All groups share one centre, and each spreads out both ways along 11 directions, with some noise.
Some rows, each with its group after it:
[  9 -10  18  -7  37  -2  10 -13  -7  13  12 -26 -13  -6 -10  29 -36  18
 -22 -16  -6   1] : q_740
[ 13 -32   3  -1 -43 -21 -44   5   5  -8 -19   2   1 -19  17  -9  25 -15
  -1  21  27   8] : q_740
[-11 -43  18  -7  18  -6 -24 -28 -55  44  27   3  -2  28  19  20 -43  19
  19  19 -21  23] : q_983
[  1  -4   4 -28  -1  22 -33  19  -6  -3 -28 -31   1   0  12  -9  27  25
  10  33 -23 -19] : q_12
[-10 -15  -2  -2 -25  -9  29  -8  19 -19  -5  16   1   0  -2 -15   3   2
   1   7  24   0] : q_847
[ -6 -15 -25  41  16  -2 -18  -6  -7  -1  -7 -17 -16  -9  -7  52 -28  30
 -35 -14  -9  -1] : q_847
[  9 -17  11 -13 -16 -12   6 -20  11   7  30  -7 -27 -15  -2  10 -16  -6
 -25 -23  37  26] : q_740
[ 21 -39   8 -42  40  12   1  -4 -11  12 -16 -26  24  25  15  -4  -8  24
   5  21 -22 -31] : q_983
[ 18  -5   8 -11  12  -6 -22 -13   8  -1   6  -6   0  -4  10  11  -1 -43
  18   0  -3 -14] : q_847
[ -9 -22 -21   8  15  -6  -4  15  -4  -4  -1   3  -3   5 -12  18  44   7
 -18  22 -20   3] : q_12
[ -7 -10 -30   0   0  15  16  -7 -21  39  32  23  15  42   8 -19 -15   4
   8 -16 -11   9] : q_983
[-13 -43   8  -7  -1   3 -37 -31 -11  41  19 -23 -26   5   2  29 -11  27
 -19  -1  28  26] : q_740
[-49  21 -38  14 -21  34   9 -24   0   0  -4  -3  -6   7 -10  15 -35  39
 -10 -25   1  -7] : q_983
[-14 -20  15  -1  -6 -12  36  17 -26  30  34  27   3  10  -9 -23  14  21
  16   6 -20  31] : q_12
[-20 -21   1  33 -34 -10   7   6   2  28   4  16   4 -11  -7  -9 -11  34
   0 -28  25  18] : q_12
[-26 -30 -27 -17 -17  13  11 -26 -40  17   9  23  26  26   8  -9 -47  31
   5  -3 -19   1] : q_983
[ 23 -27 -32 -29 -40   0   0  -3   8 -12  13   3   1  -5  24 -20   2 -17
 -23 -11  22   4] : q_740
[ 18 -16  -3   2  16  17   3  36  -1  14  -1 -36 -18   4  28  -7  -6  50
 -13   4 -23  -4] : q_740
[-24  29  18  21 -32  -3  33 -10  27 -57 -26  -1 -19 -24   6   3 -45  15
  10  -3  19 -10] : q_12
[-33  17  -3  16 -21  15  10  27  14 -18   9  -6 -40 -19   9   4  14  16
  33   8 -49  -4] : q_12
[  7 -56 -21 -20 -23  12 -45 -20   0  45   8  -3  12  15  21 -12  18 -15
  17  -7   9  -6] : q_12
[  1 -55  -2   9  18  -1 -40  23 -29  19 -21 -19   9   5  19  12   6  34
  19  34 -54 -17] : q_740
[ 18  28 -14 -15  24   2 -20 -29 -35  -1  28   6   2  10   0  30 -39 -47
 -21 -10  -8  15] : q_983
[ -5 -20  49 -24   8 -16 -29 -38 -15  12 -12 -13  -2  -2  -6  16 -21   5
   3  21  39  12] : q_740
[  0  14  16 -42  10  10 -14  15 -12  16  30 -17 -23 -16 -17   0  50 -11
   5   4 -32  22] : q_12
[ 15  18  17  -5  23  -7   2  -7   9  -7 -11   9  12  14  -7  -9  14 -32
  11  11  18 -12] : q_847
[ 12  -9   4  -6  35  12 -26  -1 -21  21 -11 -23   9  13   8  12 -14  17
  -2   3 -18 -12] : q_12
[  9   6 -31  23 -50  -1  10  29  37 -14  11  22  -1 -27  13 -30  24 -35
  30 -27 -14 -11] : q_740
[  3 -18  -3   3  -8   2 -50 -13  -6   4 -18 -21   1 -23   7  24 -28   2
   2 -10  -8 -15] : q_12
[ -8 -21   9 -10  -5 -22  20   0  -7   0 -17  16  22   9 -28 -18  39  22
 -28  23  39  18] : q_847
[ 35   1  10 -36   1   8   7  27  25 -25  19 -42 -37 -24  29  -7  10  -8
  -8   5 -21  -5] : q_847
[ 12 -12   3 -10  -2 -13 -37 -22 -36  -2   2  -6   3 -15   2  29 -35  -3
 -26  -2  11  20] : q_847
[-22 -61 -33   5 -15 -13  36  -4  -8  -7  11  38  25  21   0  -7   4   7
   8  15 -23  -4] : q_740
[-31  21   2  12  -2   2  49   6   3 -24  -5  14 -11  10 -19  -5   5  30
 -13  17   9  10] : q_847
[ 26  14  14  -9  26 -18  17   8 -18   7  42  13 -12  11   3  -1  -4 -34
  -5   1 -14  29] : q_847
[-34  10 -20  10 -20   7  21 -32  19 -23 -10  21  12   2 -13   4 -22 -18
  14 -15  11 -21] : q_740
[-10 -47  21   7 -16  -4 -38  10   7   0   1 -37 -46 -32  27  24  -2  30
  20  21 -26   3] : q_740
[-16 -12  45   7 -14 -21  -1 -10   7   2  10   7 -33  -3   6   3  10  -7
  22  26  25  27] : q_983
[-13   6  26  39 -34 -11 -34  -5  -1  14 -32   9   4   1  11 -12  -9  17
  15   4  50  15] : q_983
[-30  -6  39  18 -36  -1 -20   2  27  14 -10  -8 -34 -16   2 -10  34  14
  36  16  30  14] : q_983
[ 10 -41  13 -17 -29 -20 -15 -12  -9  24  10  27  20   8  18 -29  10 -27
  32  13  17  11] : q_847
[-17 -66  27 -18 -33 -18  -2 -14  -8  24  19  12  -5   2  22 -14  -6  12
  35  18   3  14] : q_12
[-20 -20 -11 -23  21  25  -7 -19 -11  27  38 -19 -28   6  -3  27  -1   5
  11  -3 -41   4] : q_983
[  0 -16  10  -8 -16 -11 -21 -17   5 -10  -1  -8 -18 -17  -1  14  13  -4
 -19  11  35  19] : q_740
[  3   1  -9 -36 -10  26 -28 -21  46 -20 -13 -32 -11 -19   8   7  12 -41
  31  -8 -10 -48] : q_847
[ -3 -35  12 -12  -6 -20  -4 -11 -33  20  13   9  14  -8  -8   7 -20  18
   1  -4  -9  20] : q_12
[  0 -25  32  34   3 -15 -51  25  -4  19 -27 -21 -11 -17  13  13  18  22
  26  24 -14   0] : q_740
[ 12  13 -33 -19  -6   0 -14   1 -13   1  10  16  22 -11 -24  -1  29 -30
 -27 -18  -2   9] : q_983
[-35 -36 -18  16 -38   4 -14 -11 -31  11 -15   3   7  -2   6   8 -33  64
 -16   2   7  17] : q_847
[  2 -15  -5  38 -69  -8 -30  13   1  17   5  15 -13 -13  45 -22 -27   8
  24 -14  20  21] : q_847
[ -3 -24 -24  29 -16 -14  11   6 -22 -10  -8  28  21  11  16  -2 -28  19
  -6   6 -16   4] : q_983
[  6  24  11  -7 -11 -10 -24 -12 -22  -1   9  16   4  -4   1  -2  -2 -32
  -1   2  17  25] : q_983
[ 14 -31  21 -36   8 -13  20  -1   7 -13 -33  -3  31  13 -10 -25  27  15
 -18  31  33 -12] : q_847
[-11   9 -19  11   6  17  -6  16   0  -4 -21 -16   1   0  -1   6   1  29
  -8   2 -20 -15] : q_983
[ 18   0  -9  -6 -19  -2 -33 -31  11   3  -7   1  14  -9   3   7 -17 -39
  -6 -29  43  -8] : q_12
[-17 -13 -12   3 -28   5 -23   6  16 -36 -25  -6 -13 -16  12   7  21  -3
  10  29 -17 -17] : q_12

New rows. What belongs after each?
[ 20 -16   3  -9   6   2 -32   6  -7   2 -45 -27  25  -2   8  -2   0  34
 -27  11  23 -14] : q_847
[  2 -18  16 -21   2   5  10 -38   9  26  19  -5  -4  15   6   0 -30  -2
   4 -17  32   6] : q_12
[ -4 -24  13  14  -2 -16 -59  -6  -6  19  -8 -11 -15 -19 -10  33  31  -5
 -11  12  19  23] : q_740
[  9 -19  -4  15  24  -6 -13  31 -27 -12  -6 -13  -6  -3  18  23  -8  23
   1  28 -62  -5] : q_983
[  2  13  -2 -37   7  18  20  -5   1   0  22 -21 -26  11  -2  -4  13  14
 -33   6  18  20] : q_740
[ 17  -5   3  -7 -15  13 -52  16   4  -3 -37 -36  -9  -4  30  -7  15  25
 -19  30  20  -7] : q_740
[-26 -40 -13  -3 -22   4 -31 -27  -2  15   4  -5 -24   6  -1  19  16  21
 -22  16  28  23] : q_740
[ -1  35  -3   3  -8   7  30  -3  48 -31   2  -1 -20  -5  -5 -13  16 -25
  -6  -8  34  -6] : q_983
[ 20 -24 -23 -14 -38  -4 -24 -20   9  -1 -10   0  15  -5  16  -8 -16 -15
 -16 -15  36  -6] : q_740
[ -4 -25 -10 -12 -13   5  11 -28  38   4   0  -2   0   6  -5 -10   6 -13
  -3 -13  41 -15] : q_983
[ -4   5   6  30  36 -14  27  33   7   4  15   1 -13 -10 -29  15  37  11
 -10   0 -25  11] : q_740
[-11 -77   2  28 -16 -25  -9  -1  16  33  18   9 -15  -1   2   9  29   7
  17  11  12  18] : q_983
[-18  -6 -40 -24   1   2  22 -29  -3 -15  20  19  -1  11 -31  21  24 -14
 -46   2  20  19] : q_740
[ 23 -14  -9  13 -32  -4  39  28  23  14  17  17  11   9  27 -49 -10   4
  14 -28  13   0] : q_740
[-17 -21 -18 -46 -26  20 -18   1  -7 -10 -18 -19   5 -17  -3  -7  22  31
  -8  13 -18 -10] : q_12
[ 13  -6 -23 -32  11  16   4   7 -14  11  41   2  -4  11  20  -9   3 -29
  18  -3 -57  -1] : q_983
[-36   9   0 -31  22  39 -13 -18 -15  24  -4 -30 -12   8 -20  20  -1  43
  -5   2 -13  -3] : q_983
[-20 -27   9   2 -10   2   2   4  14  41  36   6 -28   8  -4  -6  41  -1
  25   2   3  22] : q_983
[-25 -51   4  22  17  -3  14  -7 -15  40  27   9 -12  33   7   8  -9  39
  14  15 -11  18] : q_983
[  9 -24   0 -45   2  26 -10 -22 -22  40   3  -4  29  38  26 -27 -27   8
  28   1  -9 -17] : q_983
[ 23 -51  -9 -38   7   5   2  -3   7 -10 -26 -18  32   8  19 -15  -5  10
   6  13 -12 -43] : q_983
[ 35  -5  -6  -8 -25   1 -28  15  -6  16  -4  -8   8  -1  30 -25 -10   2
  -8  -9  19   8] : q_847
[  2 -34  -3 -30  14  23 -19 -19   3  41  19 -25 -12  19  12   7   0   6
  11  -4  -3  -8] : q_12
[ -2 -48   6  15  16 -20   6   9 -12  32  25   5  -7  -1 -10  16   9  16
  -2   0 -12  23] : q_740
[ -9 -20 -33  22   4  -3  36   9  11  -5   8   6  -2   4 -12  11   1  25
 -36 -11   3   5] : q_740
[ 15  27  -3 -31  10  19  -5 -27   8  20   4   1  18  23 -11 -17  -2 -26
  -9 -19  41  -6] : q_983
[  4 -16  33 -28 -42   7 -31 -35  16  13   8 -26 -28 -17  33  -6 -40   0
  22  -9  40   8] : q_740
[-41   2  -6 -28  49  21   7 -33 -24   6  18 -15 -21  21 -35  48   9  22
 -22  21 -25   8] : q_740
[-29 -52 -12 -28 -21   0  -7 -20 -22 -20 -36  -7  21 -13  -8  12 -21  52
 -10  19 -15 -16] : q_983
[ 24 -10  -4  20 -16 -23   5  -1  -5 -26 -10  24  17   5  34 -10 -34 -23
   3   9   8  -8] : q_983
[-20 -29  20 -10 -20  -5  17 -10   1  12  13   6 -13  -4   1  -8  -4  24
  15   6   7  16] : q_12
[  2  -3 -31 -26   3   9  11 -26  -5   2  16  12  16  16 -16   4  -7 -15
 -29 -18  17   2] : q_740
[  6 -52   6   6  -4 -15 -27  -2   9 -17 -40 -20   7 -21   8  20  -3  18
  -3  20   4 -23] : q_983
[-15 -36  -2  12  31 -20  44  -5 -16 -20  14  23  -1  19 -10  17   2  12
 -15  36 -18   9] : q_12
[-16   1  13  22   3   1   8   3  16   0   7  -7 -28  -2   7  12  -3  14
  15   5  -3   3] : q_12
[-14 -28  18 -18 -21 -15  21  -9 -22   7  14  17  12  -2  -2 -11 -22  19
  12   2  -1  18] : q_12
[ 28 -66 -19 -13   8   3 -22  15  15  16  22 -38 -26 -17  29  18   0  11
  -2  -6 -37 -10] : q_847
[-15 -20  -5   4  -2  17 -27 -48  -3  19  -9 -11   0  17  13  25 -58  12
   2 -14  26 -11] : q_983
[-21  23 -25  -9 -28  38 -24 -17  16  15   0  -5  -7  14   9 -11   3 -10
  16 -18  10 -12] : q_740
[  7 -16 -25  39  24 -10   9  -1   3 -13 -16  21  17  34   9   9  -4 -10
 -11  15   7 -16] : q_12
[  8   7  21 -25  22 -18  14 -15 -10 -24   2   6   8  -9 -24  10   1 -24
  -9   8   0   0] : q_740
[ -2 -14  -5   4   4 -14  13   1  -6 -38 -11   0  -5 -11   1  20 -15   9
 -16  17 -16  -5] : q_983
[  8 -33 -58  15  -4  -1  18  20  -3 -13  25  13   4   0  11   9   2  -5
  -6  -9 -57  -9] : q_983
[-31   3  24  20 -35  -8 -20 -26   9   5   0   7 -26 -10   0  11  -5   2
  12   3  40  18] : q_983
[-21  12 -20 -23   1  15  41   1   4 -13  26   3 -26  19 -17  -4  46  17
 -42  21  12  28] : q_740
[  3 -36   8  14 -12 -23   6   8  -7  24  15  35   9  23  15 -25  26 -14
  25  26   6  15] : q_12
[-19  -3  10  -1  -5   7 -35 -37  28 -18 -22 -32 -29 -31 -14  45  -8   0
 -11  -6  30 -11] : q_983
[-44  18  -8  31 -34  21  -8 -12   9  38  29  10 -31  14   5  -4   1   8
  27 -18  17  23] : q_983
[ 18  23 -26 -19  21  10 -31 -33  -2 -23   0 -16   5 -16  -6  41 -33 -49
 -19 -24 -17 -25] : q_12
[-18 -90 -10  11 -10 -22   1   9 -19  13  -5  10  14   1   3   6   8  47
   7  23 -27   5] : q_983
[ -3  10   1  16  23  23  12 -10  10  31  -8 -20   1  18  -4   6 -38  40
 -15 -30  30 -12] : q_12
[  9   2 -33   7  47   1  21  14 -14  33  35  13  19  13 -33  13  18 -17
 -10 -29 -49  -2] : q_740
[ -2 -46 -34   9   8   0 -14  15  -8  31  10  14  14  28   6  -9  44   3
  -2  17 -15   1] : q_12
[-15  21 -19  34 -13  13 -10  36  16 -10 -23 -11 -14 -20  -2   1  29  24
  -2   0 -15  -6] : q_983
[  2 -10 -35  -8 -16   1 -14  -8 -23  17  43  23   1   4   6   4  -5 -36
   7 -21 -26  15] : q_983
[ 24  34 -15 -14  -5  14 -18 -10   9 -29 -40 -12  28  -4   4  -5 -19 -17
 -18 -14  22 -31] : q_983
